There are 4 ways to turn a row about zero (a turn may also mirror it). The second row of each pair is the first, turned, with some noise. The first 36 pairs use one turn. New pairs use 3 turns, one after the other, and a turn may come again.
(in the rows, 128 means zero)
Some pairs, each with its turns in order after it:
[208 146 132 163 171 150 134 111]
[108 178 158 139 174 118 165 184] => merag

[ 48 149 139 119 108 140 109 159]
[159 139 185 174 144  88 129 109] => ruv

[160 113 149 143 112 107 112 120]
[111 146 135 137 134  87 104 140] => merag

[148  87  88 178 168 122 120  48]
[ 87 152 167 182 145 196  96 168] => Pirel

[137 109 125  63 140 104 139 142]
[141 125 107 111 167 168 173 130] => Zefi

[113 108  62  88 112 124 173 126]
[128 167 134 162  92 140 130  60] => Pirel

[113 129  53  48 150 129 112 107]
[211 119  78 151  92 161 146 151] => merag

[126 132 124 130 124 187 127 172]
[153 158 154 134  83 110  95 141] => ruv

[208 124 135 115 115 167 113 123]
[140 109  71 112  80 123  90 153] => ruv

[ 83 184 158  92 122 122 144 142]
[ 90 133  79 161 128 155 143  83] => Zefi

[137 102  94 155 121 122 116 110]
[157 126 161 116 120  98 127 135] => Zefi

[119 102 120 140 124  81 161 144]
[132 101 143 122 114  83 150 104] => merag

[126 138 109 208 169 108  71 120]
[115 122 139 187 177 120 134 206] => Pirel

[120 101 121 133 138 162 160 153]
[130 121 100 130 107 119 142 176] => Zefi

[123 163 107 162 101 131  71 124]
[109 163 184 131 103 110 115  96] => Zefi

[127 208  58  61 135 140  78 118]
[129 151  97 115 157  13 147 178] => ruv

[159 142 141 142 117 191 130 134]
[102  95 107 113 113 106  77 134] => Pirel

[128  84 113 132  99 150 149  98]
[ 81 120 124 123 110 131  95  91] => ruv

[151 191 133 173 158 120 153 132]
[177 113 154 146 136 100  78 162] => Pirel

[130 128 148  91 119 148 117 178]
[133  95  89 103 122 108 147 100] => Pirel

[124  66 121 157 107 111 136 146]
[ 89  94 116 138 101  82 141 120] => merag

[127 153 118 138 129 116 112 142]
[138 112 140 146 149 133 119 129] => merag

[110  48 136 120 128 132  94 130]
[ 84 140  83 122 135 173 170 134] => Pirel

[163 122 137 132 130 191  74 118]
[ 79 153 175 117 150 115 106 172] => Zefi

[137 102 123 131 141 154 183 161]
[152 129  80 139  98 146  95 110] => Pirel

[107 123 130 142 101 108 128 102]
[127 125 100 122 142 106 115 100] => merag

[146  99 147 132 112 143 140 155]
[142 134 125 140 108 158  94 119] => ruv

[131 109 135 118 158 129 146 143]
[130 104 110 119 128 148 134 153] => Zefi

[ 82 150 158 163 117 133 208  86]
[112 152 123  65 160 127 167  51] => merag

[120 161 133 138 120 130 152 116]
[131 143 133 118 151 137 138  99] => merag

[177 113 159 111 177 162 170 133]
[157 158  99  75  77 163 128 115] => ruv

[ 98 140 125 121 139 208 175 121]
[121 173 156 117  61  93 138  91] => ruv

[156 116 130 100 135  83 122 177]
[166  92 119 139 105 141 179 118] => Pirel

[134 105 119  81 179 158 127 121]
[146 147 124  61 125 106 113 108] => ruv

[128  62 163 118 132 132 113 117]
[147 108 149 158 169 141 125 172] => Zefi

[118 188 158 102 134 111 125 113]
[ 93 125 108 135 145 147 117  69] => Zefi

New pairs, each followed by its turns in order:
[116 103 117 158 142 134 208 123]
[146 165 127 153  87 135 143 190] => Zefi merag Pirel

[131 115 208 138 118  88 102 140]
[ 80  88 114 150 137  98  80 166] => merag Zefi Zefi

[146  48 182  61 160 128  95 144]
[144 153  34  62 114 104 113  83] => Zefi merag Pirel

[146 154 131 153 121 149 129 127]
[136 139  92 131 144 132 112 125] => merag ruv Zefi

[129 115 135 120 136 183  62 111]
[ 92 131 103 136  85 162 141  76] => Pirel merag Pirel

[166  99 107  94 126 126 122 152]
[122 151 107 174 153 141 108 141] => merag Pirel ruv

[153 128 131  94  81  84 124 149]
[113 145  68 161 111 153 127 140] => merag ruv Pirel

[130 145 114 145 152 207  84 165]
[113 125 175 169 200  91 126 151] => Zefi merag Zefi

[136 160  93 137 137  81 152 145]
[189 134 143 110 133 121 153 114] => merag merag Pirel

[130 122 111 110  48 104 129 124]
[186 141 156 127 131 162 121  77] => ruv ruv ruv

[135 168  98 150 133 130 146 190]
[133 170 110 111  83 142  79 138] => ruv ruv Zefi

[131 128 132 130 112 171 113 115]
[112 104 106 119 138 125 138 155] => ruv ruv merag

[179  48 124 124 160 124 137 149]
[131 133 155 147  81  91  77 186] => ruv merag ruv

[161 126 124  48 143 161 143 184]
[ 81 142 126 147  78  91 134 199] => merag ruv Pirel

[155 123 163 158 146 128 105 117]
[132 129  89 102 156 114 115 150] => Zefi Zefi Pirel

[145 135 138  96 126 126 116 140]
[123 149 111 131 126 159 129 120] => Pirel Pirel merag

[119 148 125 134 126 125 168 122]
[ 95 130 126 123 134 151 129 152] => Zefi merag ruv

[189 105 117 130 146 119 111 101]
[121 133 171 151 145  84 115  92] => Pirel merag ruv

[ 98 120 121 119 137 124 172 159]
[135 119 168 107 147 139 156 103] => Pirel Zefi Pirel

[122 153 110 111 129 118  84 208]
[ 88 106 148 146  87  70 158 159] => ruv Pirel merag

[152 155 150 164 134  77 134 163]
[ 91 150 160 116  71 107 133 115] => Zefi merag Zefi

[103 146 133 184  91 157 137 140]
[162 140  90 142 102 172 116  98] => Zefi Pirel Zefi

[110  97 155  92 122 122 129 101]
[157 164 142  99 150 139 144 118] => merag Zefi merag

[156 124 109 132 199  74 120 128]
[125 175 170 136 106 189 158 143] => Pirel Zefi Zefi

[107 128 134 145 157  81  89 124]
[149 153 146 130 136  74 102 113] => Zefi Pirel ruv

[122 141  79 122 104 124 177 157]
[160 157 120 124 169 101  89 154] => Pirel Zefi merag

[ 63 137 129  85 118 124  83 141]
[ 74 145 176 127  94 147 141 166] => ruv Pirel merag

[130 106 137 132  50 201 131 120]
[183 122 121  81 110 183  74 134] => Zefi Pirel Zefi

[100 157 153 114 162  93 168 125]
[155 138  85 175 127 111 143 161] => merag merag ruv

[130 126 111 162 136  76 114 154]
[ 80  98 128 135 143 117  92 140] => Zefi ruv ruv

[117 118 128 118 152 127 101 131]
[127 162 122 125 122 132 121 108] => Pirel merag ruv

[142 119 127  58  82 142 156 127]
[123 131 169 157 180 115  91 163] => merag merag Pirel

[132  84  95 131 105  83 176 118]
[148 169 142 168 144 109  97 176] => Zefi Pirel Zefi

[169 148 101 174 189 143 130  48]
[182  94 206 181  96 130 102 117] => Pirel Zefi ruv

[ 48 130  87 100 106  91 119  59]
[ 42 202 123 125 123 149  91 159] => Zefi Pirel Zefi

[137 140  92 133 145  75 121 138]
[149 144 127 156 167 166 144 118] => merag merag ruv

[111 135 146 131 158 155 124 135]
[126 121 129 101 151 134 129 158] => Zefi ruv Pirel

[122 128 117 128 138 120 127 107]
[125 126 116 117 116 116 140 134] => ruv Pirel ruv

[137 112 155 125  88 174  71 138]
[117 155 162 188 117  83 134 130] => Zefi Zefi Zefi

[128 199 112 126 128 134 103 113]
[117 105 105 133 124 178  81 111] => Pirel ruv Pirel

[132  94 112  93 131 138  96 153]
[136 162 144 150 105 142 109  91] => Pirel merag Pirel

[ 48 122  90 141 141  48 168 136]
[158 164  92 151  48  65 102  98] => Pirel ruv Pirel

[ 84 123 144 131 158 122 103 129]
[113 153 162 119  93 133 149 130] => Pirel merag merag

